There are 5 ways to turn a row about zero (a turn may also mirror it). The second row of each pair is the first, turned, with some noise. The first 50 pairs use one turn. New pairs use 3 turns, one after the other, and a turn may come again.
In the rows, zero is written as 128.
Known pairs, each followed by its turns in order:
[141  85 132 132 160 172 130  84 117]
[112 135 101 101 121 167  70 138 114]
J478

[141 101  82 158 150 161 162 100 112]
[100 179 104  93 136 140 105 150  89]
J543

[127  79 142  97 166 116 172  98  85]
[207 115 129 106 141  87 142 160 126]
J756

[137 151 102  95 149 164 115 110 144]
[166 139 154 171 138 102 141 125 120]
J536

[140 100 126 147 162  82 131  85  97]
[ 86 136 158  99 146 136  78 104 131]
J543

[175 177 123  97 127 125 151 164  98]
[104 123 162 121  80 101 185 128 106]
J543

[157 145 109 166 109 169 105  77 104]
[118 149 168  71 154 161 103 108 117]
J478

[170 166  88 178 178  85 105 168  85]
[120  91 137 131 172 206 200 121 162]
J478

[130  96 134  99 114 104 172 146 129]
[126 130 167 157 127 102 109 163 117]
J543

[ 88 132 132 157 108 139 113 163 152]
[157 110  77 160 127 112 125 119 130]
J543

[175 142  91  96 117  83 123 154 154]
[157 161 128  79  90 104  83 135 128]
J601

[127  94  77  85 133 153  81 117 103]
[102 155 111  84 158 103  99 186 126]
J756

[ 97  92 166 128 150 170  90 131 117]
[ 71 140 117 163 147 100 111 147  91]
J536

[168 128 165 157 177 116 166  85 155]
[188 117 171 168 134 115 124  98  82]
J756

[149 173 172 154 111  97 149 148  82]
[131 121 126 136  72  97 179  78 135]
J756

[ 83 114 109 134  82  79 144 145 110]
[108 100  89  87  75 120 151 122 144]
J536

[ 90 119 124 103 102 168 168 171  77]
[ 96 150 129  82 123  48 145 115 132]
J536

[ 95 176 169 115 106 148 142 101 147]
[123  78 139 103 101 172 140 113  99]
J756

[ 90 172  86 102 111 129 151 117 150]
[125 134 115 144 184 111 184 144 119]
J543

[169 168 154 148  98 130 174 114  82]
[156 172 100 179 143 174 103 149 137]
J601

[123 127 142  90 102 147 176 143 145]
[143 184 111 105 124  98 139 131 145]
J536

[ 96 162 122 148  78 169 148 163 155]
[ 80  97 148 133 104 177 124 118 172]
J756

[ 82 125  88 112 130  90 133 118 150]
[144 123  72 140 125 161 101 153 132]
J756

[160 122 156 162  82 140 148  86 127]
[173 125  94 161 134 158 138 127 171]
J601

[167 114 145  86 174  79 125 170 138]
[161 113  77 114 202 143 137 146 128]
J536

[157 109  82  97 136 143 164 178 158]
[123  60 100 120 152  89 118 152 158]
J478

[158 172 126 124 129 119  78 160 137]
[ 68 140 104 135 138 113 130  89 110]
J756

[155 149  82  80 176  84 168  77  82]
[171  90  81 139 107  46  98 163  91]
J756

[175  99  93  81 177 101 173 170 136]
[149  65  78 158 157 129 120 174 180]
J478

[138  79 117 130  79 128  87  85 101]
[ 89  98 121 170  99 118  93 130 183]
J536

[104  98  79 167  82 119 114  82  76]
[ 88 135 180 152 176 153  91  98  77]
J478

[ 96 137 140 115 162 149 154 139  89]
[ 97 147 132 174 120 157 136 111 100]
J543

[ 94 138  86 162 153 155  78  93 115]
[105 120  90 143 139  83 192 132  91]
J601

[163 124  99  91 173 115 167 157  81]
[126 109  80 153 182 149 125 145 185]
J478

[ 91 100 106 178 109 125 145  94  89]
[106 130 138 153 151 154  98  77  80]
J478

[ 81 116  76 174 150 178 134 169  81]
[ 79 113  90 124 202 122 131 109  65]
J601

[178 136 149 160 105 119 174 158  94]
[142 111 142 136 135 143 120  71 192]
J478

[ 89 168  94  85 167 112 169 165 129]
[140 122  62 150 177  90 174 137 128]
J478

[ 83 128 143 140 134 175 180 138  86]
[126 154 118 179 124 155 126 116  58]
J543

[113 154 141 170 160  87 144 125 153]
[143 121 128 100 114 180 133 144  85]
J536

[142 127  93 174  83 129 129 118  84]
[ 98  97 170 110  98 130 115  99 169]
J536

[128 117  87 144  81  92 108 166 173]
[116 115  95 135 108 169 185  87 161]
J536

[151 117 170  83  93 143 143 142 172]
[152 124 164  86 120 175 126 139 175]
J601

[ 93 106 161  81 125  87 178 104 129]
[112 142 189 153 136 119 106 108 191]
J601

[110 122 166 144 113  88 157 143 122]
[106 124 131 156 113 151  91 104 157]
J601

[149 138  94 137  91 128 108 170 124]
[ 70 146 117 151 121 120 134 132 159]
J756

[152 114  94 139 160 168  99 150  77]
[149 122 121 125 159 126 139 125  46]
J601

[166 152 122  82 170 105  98 107 143]
[ 88 114 157  96 125 147 162 137 181]
J543

[ 83 151 151 152 114 134 116 154 122]
[145 106  97 167 128 124 132  90 117]
J543

[ 78 138  87 109 132  89 165  87 145]
[ 94 155 132 135 144  59 119 126 179]
J601

New pairs. What belongs after each?
[121 127 122  92 131 120 178 165  98]
[107 101 133 157 101 116 180 152 133]
J756 J543 J478

[118 117 166 104 140 164  80 173 175]
[176 146  96  81 111  87 125  89  98]
J543 J536 J478

[167 136 134  87 167 157 119 142 158]
[114  64 140 107 155 138 136 138 155]
J543 J756 J601

[ 97 100  94  83 146 179 109  78 172]
[ 93 143  71 183 146 173 101 110  91]
J601 J601 J536

[135  96 118 140 171  94 108 112 137]
[127 162 111 119 147 132 150 114  78]
J601 J543 J756

[153 113  87 166 153 156 175  95 104]
[189  83 173 126 141 107 111 147 115]
J536 J756 J756

[152 167 178  77 175 150 138 148 154]
[180 155 147 121  88 140  76 152  79]
J756 J756 J601

[168  76  78 167 166 156 143  78 144]
[177 185  91 173 100 172  96 158 143]
J536 J601 J543

[164 152 179 130 142 117 172 145  92]
[142 153 119  92 151 123 183  84 106]
J536 J478 J536

[ 82 107 103 130 168 104 154 177 130]
[105 125  84 129 113 153 111  58 142]
J756 J756 J543

[160  79 143 142 157 126 137 125 135]
[102 107 104 103  99 125 154 139  95]
J601 J536 J478

[106 112  93 178 128 158 105 100 111]
[134  88 106 124 115 102 132 121  68]
J601 J543 J536

[ 97 127 128 109 177 106 105 103  81]
[182 165 100 127 135 144 130 134 173]
J601 J756 J601

[ 98 138  77  85 143 170 168 109  94]
[149 141  89 161 111  89  68 148 169]
J756 J601 J536

[ 96 100 172 142 151 144 141  86 122]
[143  90 131  82  96 168 132 135 114]
J601 J756 J543

[139 107 152 141 149  85  88  91 127]
[158  95 144 150 142 141 183 149 141]
J543 J601 J756

[ 90 157 140 114  78 122 106 122  89]
[128  92 151 110 174  81 140 151 125]
J756 J536 J543

[167 133 165  78 137 108 139 120 113]
[114 139 146 182 156 135 140 128 171]
J601 J756 J601

[102 155 112  90 157  86 149 164  80]
[124 116  99 110 129 183 169  66 118]
J536 J543 J756

[176  97 143  88 135 133  93  89  92]
[154 158 180 141 138 174 146  81 132]
J601 J543 J601

[179 130 116 146 110 147 113 112 158]
[115 126 172 148 163 113  93 144 117]
J478 J756 J601

[111 121 179  99 160  80 110 102  96]
[174  91 126  97 155 135 172 145  86]
J543 J543 J601

[116 157 156 178  77 133 152 121 160]
[122  72 114 123 179 115 170 139 144]
J601 J543 J478

[166  80 141 122 100 114 143 112 168]
[167 132 136 106 110 103 121  74 160]
J601 J756 J756

[115 162 161  80 121  87 178 151 135]
[100 103  87  66 156 146 114 135 166]
J543 J536 J756

[ 99 177 136 158 134  95 147  81 142]
[137 117 119 126 117  58  95 100 103]
J601 J543 J601

[138  97 171 112 106  96 151 168 177]
[113 148 132 118 153 101  90 200 102]
J756 J478 J756

[149 166  92 106  80 154 159  88 102]
[ 97 108 107 143  89 183 144 159  79]
J543 J601 J601

[157 162  94 155 152 153  94 172 105]
[ 68  77 152 133 124  90 127 107 134]
J543 J756 J478

[151 166 106 166 134  96 116 154 155]
[124  90  97 116  99 108 114 158  89]
J601 J601 J756

[ 84 105 156  87 164 176 162  86 138]
[121 167 126 123  88 157  86 128 203]
J756 J601 J478

[114 153 143  95  77 169 135  86  95]
[110 132 137  92 138 193  86  88 126]
J756 J543 J536

[128  82 135 119  81 164 160 172 120]
[135 109 164 149 134 171  57 123 127]
J601 J601 J601

[163  85 124 174  92 144 138 134 120]
[143 140 115 166 140  62 152 128 126]
J601 J601 J756

[ 99  94 149 147  82 121 143 174 136]
[147 129 171 120 166 119 138 134 188]
J543 J543 J543

[129 125 142 121 123 125 155 134 109]
[112 112 121 138 132 119 117 108 137]
J601 J601 J478

[165  84 104  91 112 163 160 153 105]
[102 113 135  84  81 151 130  74 153]
J536 J601 J601

[ 92  89 111 120  94 114 132 123 127]
[ 96 105 148 120 155 153 147 138  98]
J756 J536 J543

[ 97 144 177 109 128 125 165 126  78]
[105 128 100 135 140  50 146 135 128]
J478 J601 J543

[107 156 133 142 117 136 124 143 138]
[124 111 138  91 128 127 145 125 125]
J601 J756 J601

[145 119 136 129 105 160 146  97 123]
[105 123 131  95 116 115 133 160 146]
J543 J478 J601

[ 87  79 127  92 153  77 113  92  92]
[115 166 169 186  99 190 116 122 138]
J601 J601 J756

[118  90 164  83 145 167 161  81 100]
[168 159 111 181 123 178 134 172 110]
J536 J543 J756

[134 115 162 173 104 162 136  84 130]
[172 144 108  84 116 122  92 135 161]
J478 J543 J478

[172 170 122 111 165  96 175 125 156]
[185 128 155 180 116 105 151 152  98]
J536 J543 J543

[ 80 121 143 141 136 100 166 175 117]
[112 153 167 138 108  90 143 128  76]
J478 J543 J601

[110  82  81 161 108 159 132 116 147]
[ 89  92 140 182 122 140 145 135  90]
J478 J536 J478

[164  91 161 103 100  99 178 171 126]
[125 183 133  73 143 107 121 131 187]
J601 J601 J536

[166 172 120  86 122  96  98 173 121]
[113 126 102  83 129 173  73 153 108]
J478 J756 J543

[ 82  85 114 115 133 145 130 125 121]
[112 111 118  96 154 108 171 132 135]
J756 J601 J756

[110 103 165 116  98  84 119 160  86]
[ 64 135 154  76 112 120 123 135 103]
J543 J536 J478

